The rows are grouped in 3 ways, from coarse to fine. Each group lies inside one group of the grouping before and may be the whole of it. The rows also spread widely along 10 directions, which tell nothing about the answers.
Known rows, each followed by its group in each grouping:
[-0.55 -0.49  2.46 -1.95 -0.73  1.83 -1.37  1.59 -1.44  1.55  0.39 -2.06
  0.71 -2.22 -1.17  3.01 -2.32 -2.27 -2.60 -1.35  0.52 -0.72 -1.67 -0.10
  0.37 -0.93 -2.83  1.93 -0.36 -1.62  0.57 -2.60  1.11] : Pabig zez J405
[-0.16  0.54 -1.26  1.35  0.38 -0.42 -1.15  0.08  0.34 -4.32 -1.49  1.96
  2.61 -1.02  0.06 -0.55  0.48  2.22 -1.59 -0.82  1.64 -1.41 -1.99 -2.56
  0.55 -2.40  1.73 -1.86  3.57 -0.07  3.08  1.03  0.47] : gozu puput J431
[-0.35  0.54 -0.80 -0.45 -2.46 -1.06 -0.75  0.36  0.25 -0.73 -0.02  1.07
  1.93  1.20 -1.49 -1.81  2.24  1.89 -0.65 -1.13  0.01  0.64 -0.68  0.30
  1.20 -0.27  1.82 -0.66  2.86  1.45  1.50  0.62 -1.54] : gozu tad J595
[-1.24  1.20  0.67  2.47  1.89 -0.36 -1.00  2.21  1.59 -1.55 -0.11  1.06
  1.02 -1.03  2.03  2.11 -0.38 -0.97  1.59 -0.28  0.40 -1.56  1.51 -0.70
 -0.23  1.07  2.07 -0.07  1.97  1.24 -1.01  1.55  3.50] : gozu tad J961
[-0.93 -0.12  1.37  2.44 -0.84 -0.79  0.55 -0.33 -2.68 -0.56 -0.14  1.41
 -0.06 -1.41 -2.64  1.27  0.44  0.46 -3.36 -0.43 -0.04 -0.70 -0.18 -0.56
 -1.34  2.01 -1.81 -3.11  1.59 -0.59  3.55 -1.22  2.45] : gozu puput J8
[-0.07 -2.99 -2.32 -1.01 -0.24 -0.09 -1.17 -0.33 -0.37  0.50  1.60 -1.01
  0.16 -2.96  1.49  1.29  0.72 -1.79  2.41  1.30 -2.89  0.66  4.56  0.63
 -0.48 -0.44 -2.20  5.18 -2.20  0.26 -0.94  2.01  2.49] : Pabig zez J21
[ 0.50  0.48 -0.83  2.55  2.77  0.65  1.01  0.40 -2.29 -0.62  1.03  1.61
 -2.21  0.04 -1.22  2.60 -2.89 -0.91 -0.25 -2.23  0.41 -0.97  0.61  1.01
  0.69 -1.05 -0.05 -1.01 -0.66  0.16 -3.48  0.54  3.61] : gozu tad J861
[-0.73 -1.58 -0.93 -0.41  0.21 -0.66 -1.74 -0.14 -0.67  1.14  2.23  0.39
  0.02 -1.27  0.21  1.32  0.79 -1.55  0.36  1.24 -2.65 -0.91  3.23  1.36
 -0.40  1.39 -2.33  2.46 -0.06  0.14  1.79  0.34  3.70] : Pabig zez J201
[-0.04 -0.70 -0.06 -3.90 -3.51  0.19  1.52 -1.02 -0.32  1.02 -0.94 -1.35
  1.70  0.91 -0.91 -2.10 -2.06  0.04 -0.11 -0.98  0.56  1.79 -1.50  1.93
  0.87 -2.69 -0.54  1.24  0.03  0.05 -2.58 -0.06 -2.24] : gozu mas J476
[-0.72 -0.90  0.70 -2.92 -0.75 -1.05 -0.37 -1.64 -0.91  1.69 -0.51  0.04
  1.78  0.58  0.82 -2.05 -3.27 -0.63 -0.22  1.14 -0.16 -0.52 -0.38  0.61
 -0.21 -2.87 -2.68  1.33  0.06 -1.87  1.17 -1.10  1.64] : Pabig lofal J491
[ 0.27 -0.68 -0.92  3.98  3.90  1.49  1.74  0.29 -1.51 -1.75  1.41  0.92
 -2.38  0.63  0.54  2.57 -1.37 -0.13  1.34  0.36 -0.64 -0.27  3.03 -0.76
 -0.26  0.30  1.40 -0.17 -2.36  1.62 -2.11  2.90  1.64] : Pabig Mis J930
[-0.43  1.02 -1.78  1.38 -1.82  0.49 -0.32  1.43  1.79 -1.74 -1.93 -0.07
  2.30 -1.03 -0.43  1.45  0.46  2.12  1.35 -1.06  0.09 -1.21 -0.11 -0.04
 -0.05 -0.11  2.55  1.38  2.10  0.99 -1.09  2.64 -1.25] : Pabig lofal J16
[ 0.12 -1.56 -3.10 -0.09 -2.24 -0.77  2.67 -2.90 -0.62 -0.02 -1.53 -0.25
  1.39 -0.10 -0.34 -2.06 -0.85  1.96  0.97  1.37 -1.95  0.92  1.80  1.16
 -1.31 -0.40 -1.11  1.47 -0.30 -0.41 -0.56  2.68 -1.08] : Pabig kidur J242
[-0.52 -0.62  0.20 -3.81 -3.21  0.30 -0.01 -0.46  1.04  0.96 -0.18 -1.63
  3.60  1.22  0.81 -2.69 -1.56  0.25 -0.12  1.41 -0.49  0.32 -1.02  0.96
 -0.02 -1.43 -0.15  2.50  0.87 -0.25  0.89  0.49 -1.46] : Pabig Mis J930
[ 0.30  0.16 -0.19 -0.54 -2.34  1.36  1.26 -0.29  0.60 -0.06  1.13  0.83
  1.96  3.86 -1.91 -2.02 -0.99  2.01 -2.50  0.02 -0.61 -0.05 -1.76  2.95
  0.34  1.27  1.61 -1.79  2.89  0.33  0.63  0.55  0.51] : gozu tad J861
[-1.52 -1.17  1.64 -1.10  0.47 -2.33 -1.53 -1.31 -1.32  1.47 -0.51 -0.06
  0.91 -2.57  2.26 -0.13 -1.73 -2.18  1.32  1.69 -0.66 -0.74  2.55 -1.28
 -1.37 -1.27 -3.76  1.83 -1.06 -1.33  1.87 -1.01  3.28] : Pabig lofal J491
[ 0.28 -0.51 -2.85  0.57 -3.42 -1.34  1.12 -1.02 -2.39  1.94  0.42  0.39
 -0.96 -0.93 -3.68  1.11  1.66  0.83 -0.12 -0.74 -3.21  0.36  2.11  3.24
 -0.48  1.65 -2.31  1.94  0.09  0.23 -0.44  1.12 -0.11] : Pabig kidur J242
[-0.17  0.28 -1.53  2.40  0.21 -0.72  0.01 -0.66 -0.62 -0.96 -0.38  1.57
  0.49 -0.42 -0.77  0.70 -0.52  1.68 -0.14  0.09 -0.48 -1.53  1.08  0.00
 -0.81 -0.06 -0.22 -0.52  1.21 -0.31  1.18  1.35  1.82] : Pabig lofal J491
[ 0.27 -1.60 -0.21 -0.64 -1.58  1.42  4.02 -0.88 -1.87  0.04 -0.80 -2.11
 -0.38  0.03 -1.60 -0.21 -2.04  0.13  0.59 -1.73  0.43  3.58  0.57 -0.22
  0.47 -2.25 -0.38  0.75 -2.83  0.37 -5.03  0.61 -3.25] : gozu tad J595
[ 0.16  0.25  0.30  2.46 -0.02 -0.94 -0.33  1.07 -4.36 -0.30  1.19  1.04
 -2.92 -2.21 -4.17  2.99  2.58 -0.26 -1.11 -3.87  0.50  1.49  0.68 -1.80
  1.68 -1.00 -0.96 -1.25 -0.37  1.44 -0.17 -1.63 -1.00] : gozu tad J595
[-0.07 -0.83 -1.73  0.06 -2.77 -1.16  1.84 -1.03 -2.56  1.18  0.39  0.65
 -0.82  0.03 -3.39 -0.07  0.36  0.56 -1.30 -0.66 -1.63  0.70  0.75  2.67
 -0.27  0.83 -1.89 -0.16  0.02 -0.07 -0.79  0.16  1.01] : gozu puput J8
[ 0.02 -0.53 -1.17  0.79 -1.50 -0.97  1.81 -2.85 -2.52  0.18 -1.73  0.90
  1.43 -0.41 -2.11 -1.11 -3.26  1.91 -2.04  0.70 -0.44 -1.34 -0.43  0.87
 -1.53 -1.04 -2.97 -1.40  0.87 -2.20  2.07 -0.20  2.08] : Pabig lofal J16
[-0.96 -0.10  1.49  0.22 -0.04 -0.84 -1.84  0.96 -0.99 -0.35  1.14  1.36
  0.25 -0.74 -0.95  0.77  0.87 -1.20 -1.65 -0.32 -0.31 -1.46 -0.08  0.05
  0.13  0.70 -1.01 -1.02  1.86  0.14  3.11 -1.16  3.31] : gozu puput J431
[-0.70  1.93  2.47 -0.84 -0.40  0.18 -1.19  1.77 -1.38  0.31 -0.66  0.47
  0.66 -0.51 -1.79  1.74 -2.61 -1.14 -2.46 -2.97  2.60 -1.64 -3.73  0.15
  1.38 -2.12 -0.58 -1.48  1.94 -0.54  0.00 -2.40  1.23] : gozu mas J476
[-0.21 -0.91  2.67 -2.88 -1.02  3.39 -0.34  0.85  0.07  0.29  0.87 -1.25
  2.89  1.82 -0.97  0.02 -3.44 -0.06 -4.25  0.07  0.88 -0.69 -3.58  0.37
  0.39 -0.92 -0.70 -0.61  1.42 -1.79  2.54 -2.06  0.43] : Pabig zez J201
[-1.42  1.78 -0.18  0.91 -0.59 -0.99  0.36  0.86  1.21 -0.22 -1.37  0.03
  0.78  2.00  1.28 -1.11  1.69  1.39  3.18  0.16 -0.15  0.12  1.14 -0.34
  0.13  0.96  4.12  0.12  0.55  2.59 -1.33  3.19 -3.35] : Pabig Mis J930
[ 0.42  0.07 -1.95  0.20 -0.04  0.42 -0.20 -0.18 -0.30 -1.29  0.38  0.79
  1.77  0.30 -0.20 -0.08 -2.05  1.03 -0.92  0.40 -0.13 -1.42 -0.73  0.55
  0.11 -1.98 -0.01  1.00  1.08 -0.57  0.97  1.24  1.53] : Pabig Mis J930

New rows. What belongs after each?
[ 0.70 -2.15 -1.89 -1.67 -1.09 -0.68 -0.47 -0.99 -1.77 -0.44 -0.18 -0.81
  0.56 -3.04  0.05  0.56  0.16 -0.66  0.77 -0.45 -0.99  1.33  1.71 -0.99
  0.39 -3.23 -2.70  3.89 -1.31 -0.34 -0.13  0.54 -0.79] : Pabig kidur J242
[ 1.22 -0.74 -0.55 -0.96  1.55  1.88 -0.73  0.57 -0.65 -1.47  1.32  1.10
  1.03  0.84 -0.39  0.58 -2.68 -0.14 -2.05 -0.54  0.32 -1.28 -1.60  0.02
  1.18 -2.99 -0.34  0.82  0.97 -0.74  1.11  0.12  1.84] : Pabig kidur J242
[-2.29  1.42  2.58 -2.15  0.57 -1.59 -1.62  0.78 -0.87  3.72 -1.60 -0.67
  0.87 -0.79  1.44  0.31 -3.73 -3.25  1.14 -0.19  0.03 -2.51 -0.34  1.52
 -0.39 -0.63 -2.25  1.53 -0.14 -1.73 -0.61 -1.56  3.76] : Pabig zez J21
[-0.15 -0.02  0.29 -0.66 -2.76  0.35 -0.03 -0.44 -0.24 -1.11 -1.24 -0.23
  2.20  0.57 -1.85 -1.08  1.23  2.92 -1.52 -0.68  0.85  0.96 -1.54 -1.66
  0.19 -1.44  0.93 -0.84  1.81  0.11  2.54  0.04 -4.00] : Pabig lofal J491
[ 1.10 -1.08 -1.06  1.39  2.45  1.05 -0.23 -0.78 -1.15 -2.46  1.51  2.00
  1.18 -0.35 -0.07  0.64 -3.49  0.00 -2.77 -0.03  0.57 -1.60 -0.52 -0.12
  0.03 -2.17 -1.17 -1.04  1.08 -1.20  1.34 -0.07  5.44] : gozu tad J861
[-1.76  0.58  3.09  1.18 -0.77  0.56 -0.11  1.62  0.45 -0.91 -1.62 -1.06
  1.96 -2.67  0.63  2.35 -1.10 -0.98 -0.55 -0.85  1.42 -0.47 -0.24 -1.19
 -0.98  1.39  0.12 -0.76  1.22  0.53  0.30 -0.23  0.80] : gozu mas J476
[-0.07  1.11 -1.15  5.10  1.11 -0.36  1.36  0.64 -2.74 -0.89 -0.93  1.25
 -2.75 -1.62 -2.87  3.96  0.53  1.32  0.82 -2.50 -0.05 -0.88  1.59 -0.99
 -0.16  0.40  0.56 -1.40 -0.79  1.01 -2.03  1.53 -0.14] : Pabig lofal J16
[-1.89  1.77  0.79  1.43  3.07 -2.88 -2.08 -0.39 -0.43  0.63 -0.95  2.28
  0.03  0.39  2.62 -0.89  0.23 -0.36  1.31  0.99 -0.03 -2.67  1.46 -1.19
 -0.21  0.62  0.71 -1.30  1.27  0.22  3.03  0.55  2.62] : Pabig zez J405
[-0.89  0.13  0.04  3.85  1.02  0.15  0.13 -0.12 -1.02 -1.85 -1.95  0.29
  1.36 -2.90 -0.03  2.14 -0.61  1.16 -1.24  0.15  0.30 -1.72  0.58 -2.24
 -1.92  1.10 -0.40 -1.50  0.97 -1.12  2.79  0.94  2.09] : Pabig zez J21
[-2.03  1.40  2.46  1.42 -0.08 -1.35 -1.88  1.37  0.73  0.88 -0.12  1.11
  0.80  0.34  0.41  0.66  1.21 -0.04  0.46  0.64 -0.78 -1.88  1.13 -0.19
 -0.92  2.64  0.80 -0.99  2.24  0.93  3.17  0.15  1.74] : Pabig lofal J491
[-1.96  0.60  2.07 -1.75  0.37 -3.02 -2.54 -0.14  0.55  0.59 -1.42  0.35
  2.55 -2.38  3.34 -1.15 -1.12 -2.57  1.58  0.56  0.46 -1.00  0.93 -1.15
 -0.55 -1.31 -1.62  1.39  1.31 -0.51  1.37 -0.87  3.31] : gozu tad J861
[ 1.30 -3.24 -0.03  2.30  2.42  3.94  3.17 -0.52 -1.08 -3.87  2.10 -0.21
 -0.66  0.46 -0.18  1.41 -1.54  0.81 -1.30  0.32  0.36  2.60  1.82 -2.30
  0.09 -0.78  1.15 -1.19 -1.83  1.14 -1.43  1.70  0.38] : gozu tad J961
[-0.72 -0.07  0.52 -0.50  0.74  0.11 -1.12  0.42  0.44  0.16  1.27  0.76
 -0.40  2.79  0.91 -1.49  2.77  0.78  0.77  0.64 -0.81  0.50  1.09 -0.90
  1.10  0.84  2.74 -0.16  0.58  2.27  2.08  1.26 -1.96] : Pabig zez J405
[ 1.19 -1.36 -1.11 -2.52  0.18  2.25 -3.01  1.71 -0.27 -2.22  2.38 -0.19
  0.96 -0.23 -0.93  1.49  1.92  0.42 -1.50 -2.00  0.69  0.89 -1.20 -2.11
  2.87 -4.09  1.16  2.52  0.72  0.90  1.54 -0.31 -2.48] : Pabig zez J201
[ 0.72 -1.50 -1.67  0.75 -0.17  3.12  1.25  0.89  2.39 -1.33  1.83  0.38
  1.35  2.35  0.28  0.61 -0.73  1.13 -0.30  1.52 -2.40 -0.69  1.31  2.32
 -0.45  2.37  2.18  1.27  1.18  1.20 -0.34  3.47  1.41] : Pabig kidur J242
[-1.21  0.89  3.49  1.26  2.22  0.00 -2.23  2.76 -0.07 -2.18  0.02  0.43
 -0.75 -1.74  1.40  2.48  2.06 -1.63  0.94 -2.04  2.22  0.53  0.27 -4.03
  1.46 -0.75  2.26 -0.95  0.29  2.90  0.36 -0.35 -1.08] : gozu mas J476
[ 0.13 -2.44  0.00 -1.81 -1.39  1.05  2.34 -2.64 -2.45  2.24  1.70 -0.42
 -0.26  2.83 -1.96 -1.80 -1.57  0.57 -2.07  1.51 -2.08  1.29  0.89  2.22
 -0.72  0.62 -2.41 -0.55 -1.39 -0.77  1.32 -0.43  0.12] : Pabig zez J201
[ 0.08 -2.19  1.60 -0.41  0.60  3.72  1.33 -0.06  0.35 -2.97 -0.32 -1.95
  2.00  0.56  0.76 -0.10 -0.58  1.72 -1.33  0.14  1.51  2.27 -0.77 -3.97
  0.03 -1.59  1.94 -0.79 -0.85  0.58  1.12  1.02 -4.18] : Pabig zez J201
[-1.87 -0.70  1.69 -1.72 -1.10 -2.06  1.41 -2.65 -2.82  3.28 -1.67 -1.04
  0.15 -0.49  0.10 -1.56 -2.62 -1.26  0.22  1.01 -0.84  0.47  1.24  0.47
 -1.54  0.00 -3.83  0.03 -1.89 -1.65  0.66 -1.56  0.26] : Pabig zez J201
[-0.82  0.50  0.61  0.73  1.72 -1.44 -0.87 -0.74 -0.32 -1.25  0.33  1.74
  0.44  2.42  1.77 -2.60  1.75  1.38  1.19  1.50 -0.25 -0.12  1.21 -2.23
  0.34 -0.27  2.57 -1.62  0.65  1.89  3.42  1.64 -1.21] : Pabig Mis J930
[ 0.08 -3.01 -1.38  1.18  0.55 -0.13  0.85 -2.53 -0.88 -1.00  1.44  1.17
  0.33 -0.02  0.67 -1.11 -0.01  0.92  0.07  2.81 -2.42  0.49  3.85 -0.57
 -1.76  0.33 -1.64  0.26 -0.94  0.11  2.78  1.62  2.32] : Pabig lofal J491
[-0.71 -0.69 -1.15 -1.05 -2.63 -2.90  0.61 -1.82 -1.87  0.60 -1.31  0.45
  0.35 -0.98 -1.18 -1.97  1.90  0.61  0.48 -0.25 -0.76  1.48  1.09  0.07
 -0.25 -0.73 -1.03  0.57  0.23  0.47  0.60  0.14 -1.05] : gozu puput J8
[-0.85  0.63 -0.63  1.39 -1.81 -1.09 -0.10  0.72 -0.79 -1.98 -3.02 -0.25
  1.96 -4.40 -0.76  1.99  0.22  0.68 -0.46 -1.93  1.43 -0.29 -0.74 -1.74
 -0.60 -1.04 -0.35  0.30  1.55 -0.52 -0.20  0.51 -0.20] : gozu puput J8
[-0.31  1.71  0.00 -2.34 -1.53 -1.71 -2.89  1.82 -1.05  2.06  0.36  0.93
  0.03  0.14 -1.86  0.77  1.43 -0.83 -0.20 -2.52 -0.37 -1.12 -1.35  1.35
  2.16 -1.35 -0.46  2.06  2.09  0.45  0.99 -1.11 -0.57] : Pabig kidur J242
[-0.92 -0.80  0.36 -0.63 -0.33 -1.88 -0.09 -2.15 -0.37 -0.87 -1.95  0.48
  1.81 -0.10  1.76 -3.16  0.11  1.39  1.24  1.48  0.30  0.59  1.12 -2.69
 -0.45 -2.32  0.02 -0.30  0.18  0.14  2.64  0.68 -1.57] : Pabig lofal J16
[-0.99 -0.97 -1.71 -0.86 -2.00 -0.46  0.06  0.67  2.00 -0.76 -0.79 -0.43
  2.24 -1.44  1.43  0.07  0.44 -0.11  1.97  0.56 -1.19  0.15  1.66  1.33
 -0.47  0.63  0.89  2.91  0.94  0.94 -2.09  2.79  1.11] : gozu puput J8
[-1.31  0.41 -0.04 -2.65 -1.81 -1.50 -1.30 -0.12  0.47  0.81 -2.58 -1.52
  2.28 -1.33  1.71 -1.59  0.58  0.15  1.67 -0.28  0.67  0.51 -0.09 -1.41
  0.49 -2.07  0.34  2.48  0.42 -0.01  0.23  0.50 -3.05] : Pabig zez J405
[ 0.71 -2.00  2.26 -2.55 -0.38  3.32  0.56  1.43  0.25 -1.00  1.81 -2.03
  0.10  0.71  0.03  0.54 -0.07 -1.10 -0.25 -1.55  0.79  3.52 -0.33 -1.46
  1.79 -1.95  1.77  1.44 -1.47  1.85 -2.89 -0.12 -3.14] : gozu tad J861
[ 0.42 -0.30  0.14  0.80  2.19  0.67 -2.49  1.61 -0.64 -2.60  1.59  1.38
 -0.91 -0.10 -0.43  1.57  2.40  0.73  0.23 -1.64  0.89  0.32  0.48 -3.24
  1.98 -2.56  1.91  0.40  0.39  1.98  1.47  0.41 -1.40] : Pabig lofal J491
[-0.02  0.08 -0.13  0.95  0.35  0.17 -0.20  1.15 -2.82  0.18  1.54  1.29
 -2.02 -0.78 -3.41  3.18 -0.90 -1.47 -1.96 -2.45 -0.16 -1.35 -0.64  1.68
  0.96 -0.48 -1.52 -0.56  0.34 -0.10 -0.84 -1.06  3.20] : gozu puput J431
[-0.13 -1.41  2.15 -2.60 -0.30  1.79 -0.39  1.83 -0.42 -0.04  1.78 -0.65
 -0.20  0.49 -0.54  0.92 -0.21 -1.88 -0.93 -1.18  0.32  1.27 -0.89 -0.16
  1.78 -1.28  0.40  1.30 -0.51  1.02 -1.18 -1.01 -0.05] : gozu puput J8
[ 0.20 -1.70  0.25 -0.01  1.24  2.74 -0.55  2.43  0.60 -0.87  1.58 -1.44
 -0.57 -1.49  0.79  4.03 -1.36 -1.79  1.63 -0.97 -0.36  0.57  1.98 -0.58
  0.66 -1.40  0.32  3.66 -1.88  1.03 -3.69  1.20  0.64] : Pabig lofal J491
[ 0.25 -2.59  2.06 -3.04  0.56  0.83  0.48 -1.90 -1.75  0.92  1.08 -0.31
  0.84  1.15  0.70 -2.00 -3.34 -1.32 -2.14  1.81 -0.77  0.57 -0.14 -0.32
 -0.20 -2.24 -2.87  0.41 -0.85 -1.59  2.71 -1.65  1.48] : Pabig kidur J242
[-0.91  1.40 -0.74 -0.16 -0.11 -1.18 -1.39  0.88 -1.49  2.32  0.10  0.52
 -0.95 -0.25 -1.39  1.66 -0.16 -0.76  0.08 -1.49 -0.81 -1.75  0.34  1.89
  0.70  0.23 -0.94  1.20  0.54 -0.03 -0.34 -0.27  1.69] : Pabig zez J405
[ 0.90 -0.72 -2.56  0.17  2.29  0.30 -1.67  0.89 -1.74 -1.37  1.59  0.90
 -1.98 -0.80 -0.55  1.58  2.42  0.10  1.68 -2.25 -0.17  0.80  1.33 -1.83
  2.35 -3.53  1.33  2.35 -1.34  1.65 -1.22  1.46 -1.53] : Pabig zez J21
